There are 11 hidden switches. A switch that is on adds its own fixed numbers to the row, and there is some noise. The rows also spread widely along 16 directions, which tell nothing about the answers.
In the rows, zero is written as 128.
Known rows, each followed by its switches (1 for on, 0 for off):
[114 173 125 144 139 129  88 154 145 105 104  78 118 105 108 127 130 135
 113 161 126 113 122 212 136 151  87 143 142 134 131 149]	1 1 0 0 0 1 0 1 1 0 0
[ 79 138 129 122 104  96  92 118 118  99 125 146 147 172 138 132 132  79
 134 152 160 130 121 131 134  99 133 105 136 145 165 132]	1 1 1 0 1 0 1 0 0 1 1
[144 139 140 123 149 132 112 153 176  82  98 152 149 147 114 137 166  96
 136 112 140 117 125 115 123 106 145 127 120 131  98 102]	1 1 0 0 0 1 1 1 0 0 0
[ 82 135 151 190 136 130  89 144 113 155 112  69 122 144 161 129 150  98
  85 181 117  80 139 133 151 109 102 134 130 133 170 172]	0 1 1 1 0 0 1 0 0 0 1
[143 119  92 100 160 148  84 148 142 124 115 126 129 112 106 161  96 136
 137 132 120 124 130 171 135 115 122 124 129 142 135  86]	1 0 1 0 0 0 1 1 0 0 1
[129 128 119 128 159 179 104 174 192 145 145 119 162 104 135 128 139  92
 115 163 143 100 129 112 157 121 149 122 146 156 112 114]	0 1 0 0 0 1 0 1 1 0 1
[ 34 162 134 171 133 140 117 166 138 101 176 104 116 121 134 119 145 126
 138 175 160 106 133 153 161 157  78 134 195 106 177 164]	0 1 0 0 1 1 1 0 0 0 0
[ 90 143 115 119 158 132  56 126 165 122 194 130 143 128 122 141 177 134
 132 164 165  88 141 138 174 130 117 123 181 134 161 107]	0 1 0 0 0 0 1 1 0 0 1
[142 124 138 112 120 113  85 118 131 130 129 137 149 122 142 121 143 125
 136 156 160 105 132 188 150 139 131 125 194 153 153 151]	0 0 0 0 0 0 0 1 0 1 1
[126 107 100 116 116 137  66  98 136 113 152 159 150 123 109 135 120  74
 102 121 120 117 133 150 158  96 104 154 134 136 186  94]	1 0 0 0 1 0 1 0 1 0 1
[177  81 140 155 215 138  77 125 169 117 117 175 130 111 127 128 134 126
  98 126 110 114 140  96 120 106 127 127  93 149 127  62]	0 0 1 1 0 1 1 1 0 0 1
[145  98 131 160 124 116  83 109 121 144  78  93 107 124 133 118 114  92
  53 167 123 156  98 180  71 160 103 163  78 157 128 163]	0 1 1 0 1 0 1 0 0 1 1
[117 130 144 133 122 183 146 205 198  83 142 101 159 110 138 130 155  75
 122 111 136 101 118 106 112 100 155 123  96 173  84 118]	0 1 0 0 1 0 1 1 1 1 1
[116  76 124 156 153 168  81 170 153 137 124 126 147  72 180  97 127  74
  57 168 156 111 111 136 149 101 160 136 125 183 146 117]	1 1 1 0 1 0 1 1 0 1 1
[105 190 118 145 125 152  71 166 139 153  96  96 144 144 117 149 163 126
 124 185 147  94 137 161 189 127 123 104 145 153 128 153]	1 0 0 0 0 0 0 1 0 0 0
[122 132 125 113 135 136  72 125 146 126 121 139 114 120 138 114 141 133
 121 176 162 122 118 171 112 153 115 127 154 144 120 127]	0 1 0 1 1 0 1 1 0 0 1
[100 135  91 147  86 107  79 118 107 126  98 105 177 137 109 142 114  33
  81 138 124 140 114 164 150  83 107 152 109 148 174 123]	1 1 0 0 1 0 0 0 0 0 1
[ 97 163 166 162 115  99 149 170 156  91 108 110 189 118 110 105 176  85
 116 125 162 113 144 134 134 124 128 108 156 173 109 156]	0 1 0 0 0 1 1 1 0 1 0
[108 102 144 190 153 127  97 139 123 137 122 103 120 133 141 135 158 122
 100 145 126 109 147 139 134 129 105 144 137 125 161 141]	0 0 0 0 1 0 1 1 0 0 1
[133 193 166 108 114 106 132 147 176  43 142 158 143 142 111 118 132 128
 189 126 149 114 115 159 124 142 104 112 151 148 105 142]	1 1 0 0 0 0 0 0 1 0 0
[ 99 168 131 107  88 173  97 152 165 127 136 109 141 101 143 102 140  86
 115 171 151  88 116 153 150 131 121 132 175 143 128 154]	0 1 0 1 1 0 0 1 1 0 1
[152 104 122  89 174 103  65 126 143 157 104 108 138 144 150 134 116 120
 117 148  98  95 142 100 164  65 166  86 100 143 124 104]	1 1 1 0 0 0 1 0 1 0 0
[ 97 165 109  99 100 131 114 144 143  88 136 159 181 126  94 130 150 102
 154 103 155 117 152 137 160  88 145  84 153 184 134  92]	1 0 0 0 1 0 0 1 1 0 1
[153 105 157 161 125 152 103 143 159 127 134 106 144 138 148 143 163  87
  93 132 121  88 125 142 129 113 131 153 102 170 142 160]	1 0 0 0 0 1 0 0 0 1 1
[129 110 107 155 121 154  88 105 140 190  90 122 158 118 101 118 118  52
  60 163 120 127 139 129 149 142  99 167 154 109 159 134]	0 1 0 0 0 0 1 1 1 0 1
[141 133 117 121 142 161  72 139 163 129 141 114 109 136 128 152 103 133
 149 165 118 110 118 159 127 140  98 130 115 137 132 133]	0 1 0 0 1 0 0 1 1 0 1
[103 124 127 147 138 163 108 148 144 140 119 145 139 149 135 140 170 107
 124 152 163 110 142 126 144 127 142 121 152 139 137 131]	1 0 0 0 0 1 1 1 0 0 1
[108 127 131 126  98 190 100 111 144 146 126 144  90 177 133 140 118  94
 141 161 122 103 126 122 130 147  88 153 144  83 165 166]	1 1 0 0 1 0 1 0 1 0 1
[125 173 168 180 170  84  37 145 159  90 132  75 131 176 155 158 186 104
 102 189 127  82 111 165 156 112 102 155 113 129 148 151]	0 1 1 0 0 0 1 0 1 0 1
[171  92 154 157 194 131  63 114 183 128 128 103 119  93 103 124 142 125
  66 125  85  84 150 161 134 145  81 182 145 123 157 114]	1 1 1 0 0 1 1 1 1 1 1
[143 135 153 128 131 121 100 160 148 148  87 122 124 146 148 136  72 114
 162 171 117 110 129 131 144 120 106 101 143 108 122 163]	1 0 0 0 1 0 1 1 0 0 1

New rows, each followed by its switches (1 for on, 0 for off):
[135 116 136 134 128 118  99 115 138 119 134 141 150 128 123 133 150 105
 119 127 143 114 137 146 131 122 119 135 146 143 149 127]	0 0 0 0 0 0 1 1 0 0 1
[118 165 116  90 119 139  90 127 152  89 132 181 140 141 108 133 122 113
 157 149 165 125 113 159 137 137 113 121 160 150 135 115]	1 1 1 0 0 0 1 0 0 0 1
[100  67 111 142  84 198 129 134 121 175 112  76 113 141 172 132 101  34
  78 137  91 105 120  98 123  87 142 160  95  98 174 158]	1 1 0 0 1 0 0 0 1 1 1
[ 91 118  87 176 122 114  39  99  85 155  91 149 143 164 136 138 115  60
  81 196 145 152 115 148 179 102 114 130 108 129 204 120]	1 0 0 0 1 0 0 0 0 1 0
[131 125 138 139 122 168  76 140 152 148 108 137 126 120 143 108 108  96
 104 189 133 106 117 159 131 146  96 133 137 154 134 164]	0 1 0 1 1 1 1 0 0 1 1
[131 132  81  98 152 128  49 113 123 147 122 130 129 136 112 144 131 141
 124 171 134 131 126 174 166 129 130 118 144 128 153 100]	0 0 0 0 0 0 0 0 0 1 0
[139 148 148 180 148 142 109 159 157 119 111  91 142 139 113 148 147 116
 124 139 112 102 138 146 139 136  97 137 110 153 125 147]	0 1 0 0 0 0 0 1 1 0 0
[ 99 159 137 146 134 140  99 140 143  87 137 128 139 141 120 141 178 128
 132 135 159  99 133 152 142 127 124 119 134 177 145 135]	1 1 1 0 0 1 0 1 0 0 0
[106 148  99  70  90 163 115 122 156  72 171 144 116 128 101 156 136 114
 158 105 153 123 109 168 101 134 115 145 140 113 142 105]	1 0 0 0 0 0 1 1 0 0 1
[145 148 151 153 163 164  62 148 170  93 130 138  73 156 154 148 147 150
 144 191 143 109 101 176 104 167  89 148 112 116 120 134]	0 0 0 1 1 0 1 1 1 0 1
[ 93 110 124 149 181 152 121 181 168 110 152  72 132 133 138 157 176 125
 117 123 132 103 145 106 126 105 158 117 110 154 119 101]	0 1 1 0 1 1 1 1 1 0 0
[186  68 147 134 155 190  86 124 140 145  86 121 104 182 163 168 151 117
 129 116  85  77 144 113 114  92 152 141  83 150 139 139]	0 1 1 0 1 1 0 1 1 0 1
[162  92 137 167 170 148  47 110 141  70 133 188 126 104 136 107 157 121
  95 129 132 105 129 186 143 125  95 169 130 165 178 104]	0 1 0 0 1 1 1 1 1 0 0
[131 129 126 120 122 158  98 136 150 143 106 145 114 108 130 105  97 122
 127 172 148 132 116 151 126 166 103 124 151 132 119 155]	0 1 0 0 1 0 1 1 0 0 0
[132 132 112 118 113 115  59  58 124 128  87 130 126 181  84 152 185  95
  91 114 120 124 144 146 117 126 117 158 122 128 160 110]	1 1 1 0 1 0 0 1 1 0 1
[178 116 186 163 132 116 129 118 176  79 155 112 124 118 105 135 177 129
 107  82 106  97 134 162  83 159  77 186 118 148 123 156]	0 0 0 0 0 0 1 0 0 0 1
[134 142 132 117 146 110  85 125 146 126  95 138 126 126 127 107 117 122
 117 159 129 133 118 128 115 125 124 104 119 154 106 114]	0 1 1 1 1 0 0 0 0 0 1
[122 181 138  89 131  63  55 132 170 126 112  95 156 168 129 149 122  94
 148 191 154 111 116 150 166 118 130 107 171 120 123 144]	1 1 1 0 1 0 1 1 1 0 0
[122 145 145 151 138 144  89 137 140 133  93 129 127 180 125 160 134 106
 138 171 139 104 138 158 140 139 111 126 145 129 154 155]	1 0 1 0 0 1 1 1 1 1 1
[136 153 153 147  97 171 135 152 156  76 119 121 147 151 124 150 129  73
 152  97  97  82 128 108 127  79 106 130  83 143 135 134]	0 1 0 1 0 0 0 1 1 0 0
[148 133 162 128 136 114 125 141 181  71 126 120 154 113 118 122 135  84
 123  98 117 100 127 137 122 111 122 151 148 130 134 112]	1 1 1 0 0 0 0 1 1 1 1
[103 171 138  94  98 118  82 126 109 105 101  97  94 178 148 149 113 139
 183 180 142  95 119 228 111 133  94 117 163 112 149 179]	1 1 0 1 0 1 1 1 1 0 1
[132 143 125  94 104 156 105  94 103 113 108 184 125 137  90 126 134 162
 167 121 147 111 160 206 130 164  95 116 201 163 164 142]	0 0 1 0 0 0 1 1 1 0 1
[105 125 104 138 168 113  47 136 131 177 113 127 178 172 139 144 170 100
 114 192 151 112 156 111 194  82 170  78 137 172 141  89]	0 0 0 1 1 0 0 0 1 1 1
[147  84 145 160 180  76  51  99 163 169 176  88 140 151 162 146 160 119
  77 205 162 121 117 154 108 152 131 134  88 193 131 160]	0 1 0 0 0 1 1 0 1 0 1
[165 133 153 138 150 147  76 122 123 132  61 133  76 157 150 130 110 147
 124 166  96 107 122 140 109 126 111 113  82 113 121 153]	0 0 1 0 0 0 1 1 1 0 1
[104 155 155 179  68 141  80 117 132 128  94  99 131 144 138 119 129  48
  74 196 151 114 100 197 103 158  70 168 124 149 158 208]	0 1 0 1 1 1 1 1 1 1 1
[ 95 140  93  95 123 134  77 126 140 134 112 129 147 157 109 154 157  95
 123 145 160 128 130 136 140 113 149 118 149 143 135  99]	1 1 1 0 1 0 1 1 0 0 1
[162 136 151 139 145 153 107 156 141  94  88 134 117 170 146 152 116 125
 158 135 108 105 118 145 112 104 128 112  74 169 115 138]	1 1 1 0 0 0 0 0 1 0 1
[133 135 141 120 123  93  77 111 154 123 118 120 147 152 118 144 102  81
 130 149 127 113 129 147 138 119  99 137 153 124 158 139]	1 1 1 0 1 0 1 1 1 0 1
[150 175 154 113 121 179 119 136 197 124 120 130 107 124 109 126 120 127
 144 166 139 107 112 148  96 195  90 143 155 130  95 157]	0 1 1 1 0 0 0 1 1 0 1
[128  97 158 148 161 133  97 167 178 116 143 103 135  84 157 106 142 109
 108 147 138  85 135 165 143 133 113 162 200 124 143 126]	1 1 0 1 1 0 1 1 0 1 1
[ 90 238 182 137  81  95 160 168 143  49  45 119 154 143 105  89 165  94
 139 124 150 121 124 152 101 125 126  91 136 155  78 170]	1 1 1 0 0 1 0 1 1 0 1
[122 121 154 167 169 128 115 142 154  93 160 128 101 122 139 130 107 127
 143 159 123 113 123 175 126 166  66 173 183  70 173 144]	0 0 0 0 0 1 1 0 1 0 1
[129 112 175 196 111 147 101 116 128 134 107 125 145  97 140  96 139  94
  67 133 119  76 148 136 146 115  95 133 116 201 174 173]	1 1 1 1 0 0 0 1 0 1 0
[118 131 101 143 179 144  79 121 129 141  92 156 122 111  80 118 108 144
 101 157 115 142 152 138 134 142 101  95 116 143 141  88]	0 0 1 0 0 1 1 1 1 1 1
[114 130 156 175 122  99  95 139 122 186  93  60 139 161 154 132 150  97
  89 191 126 106 143 145 142 131 118 122 131 145 131 198]	0 0 0 0 1 0 1 0 1 0 1
[ 92 164 142 168  84  97  96  99 141 144 102  71 158 154  73 124 192  68
  56 140 124 121 148 148 120 153  83 157 129 144 140 171]	0 1 0 0 1 0 1 0 1 1 1
[110 146 156 134 120 130 131 159 135 132  73 115  77 118 155  91 100 141
 134 178 141 135 113 154  95 167 111 111 150  91  98 176]	1 0 0 0 1 0 1 1 0 0 1
[188  84 111 121 184 145  51 140 167 131 107 114 141  90 134 129 139  93
  75 127  94  95 124 143 165  91 133 177 137 103 138  81]	0 1 0 0 0 0 1 1 0 0 0
[112 184 162 180 119 110 113 159 159 129 118  98 170 112  94 130 116 101
 119 156 128 108 144 140 158 147  72 118 157 168 136 171]	0 0 1 0 1 0 0 1 0 0 1
[135 146 123 188 169 147  48 173 144 156  55  74 127 127 131 133 135 107
  73 199 106 110 127 164 151 120 101 133  88 149 113 130]	0 1 0 1 1 0 1 1 1 0 0
[113 170 170 186 115 114  87 135 163  86 128 126 147 172 137 141 163  67
 121 187 171 115 102 169 123 159  90 162 139 130 147 172]	0 1 0 0 0 0 1 1 1 1 1
[127 129 128 140 145 158  76 147 154 113 137 135 144 114 141 125 147  92
  96 164 153 100 116 182 157 131 120 163 160 161 156 126]	1 1 1 0 0 0 1 0 1 0 1
[ 98 151 134 141 120 138 111 181 133  91  82 104 140 155 143 151 115  71
 143 147 128 111 122 156 150  92 130 129 149 106 151 128]	1 0 1 0 1 0 1 1 1 1 1
[117 177 118 112  85 185 119 131 141 114 128 145 140 128  61 156 129 127
 157 115 136 103 148 177 138 162  72 134 177 156 151 147]	0 0 1 0 0 0 1 1 0 0 1
[141 199 138 136 122 146  80 150 173 134  58 108 141 121  86 124 138  85
  93 174 125 113 113 160 143 162  86 159 163 106 103 154]	0 1 1 0 0 0 1 1 0 0 1
[126 104 129 213 142 130  63 120  89 139  63 155 141 118 135  96 125  98
  64 173 133 137 137 179 136 126  91 128  97 193 165 143]	0 1 0 0 1 0 1 1 1 0 1
[116 152 133 130 143 125 111 157 170 163 115  84 153 152 107 161 134 103
 137 168 142 114 148 137 152 154 118 134 198 109 125 144]	0 0 1 0 1 0 1 1 1 0 1
[ 69 151 129 154 101 139  99 128 147 155 157 106 126 121 121 125 118  98
 113 191 163 116 131 167 151 176  77 145 196 112 176 173]	1 0 0 0 1 0 1 1 1 0 1
[146 155 128 108 117 180  95 178 154 120 110  97 129 113 123 146 133 134
 141 146 124  85 127 192 156 133 115 131 154 143 121 155]	0 0 0 0 0 0 1 1 0 1 0
[ 83 177 153 122  63 163 126 154 145  30 170 146 116 140 157 136 113  86
 173 152 179 110  84 184 118 139 101 138 153 136 170 176]	0 0 1 0 1 0 1 1 1 1 0
[103 148 116 128  96 134  83 130 137 130 145  51 145 166 131 191 119  62
 123 159 121  91 116 160 150 103 104 156 125 118 182 165]	0 1 1 0 0 0 1 1 1 0 0
[129 113 101 172 142 160  98 135 121 151  86 123 157 130 109 139 141  90
  96 153 141 134 139 182 137 148 113 159 150 157 152 121]	0 1 0 0 0 0 0 1 1 0 1
[134 145 141 116 147 109  64 127 149  80 101 150 110 133 126 118 121 121
 145 140 117 105 123 158 149 112  94 136 158  85 149 121]	1 1 0 0 1 1 1 1 0 0 0
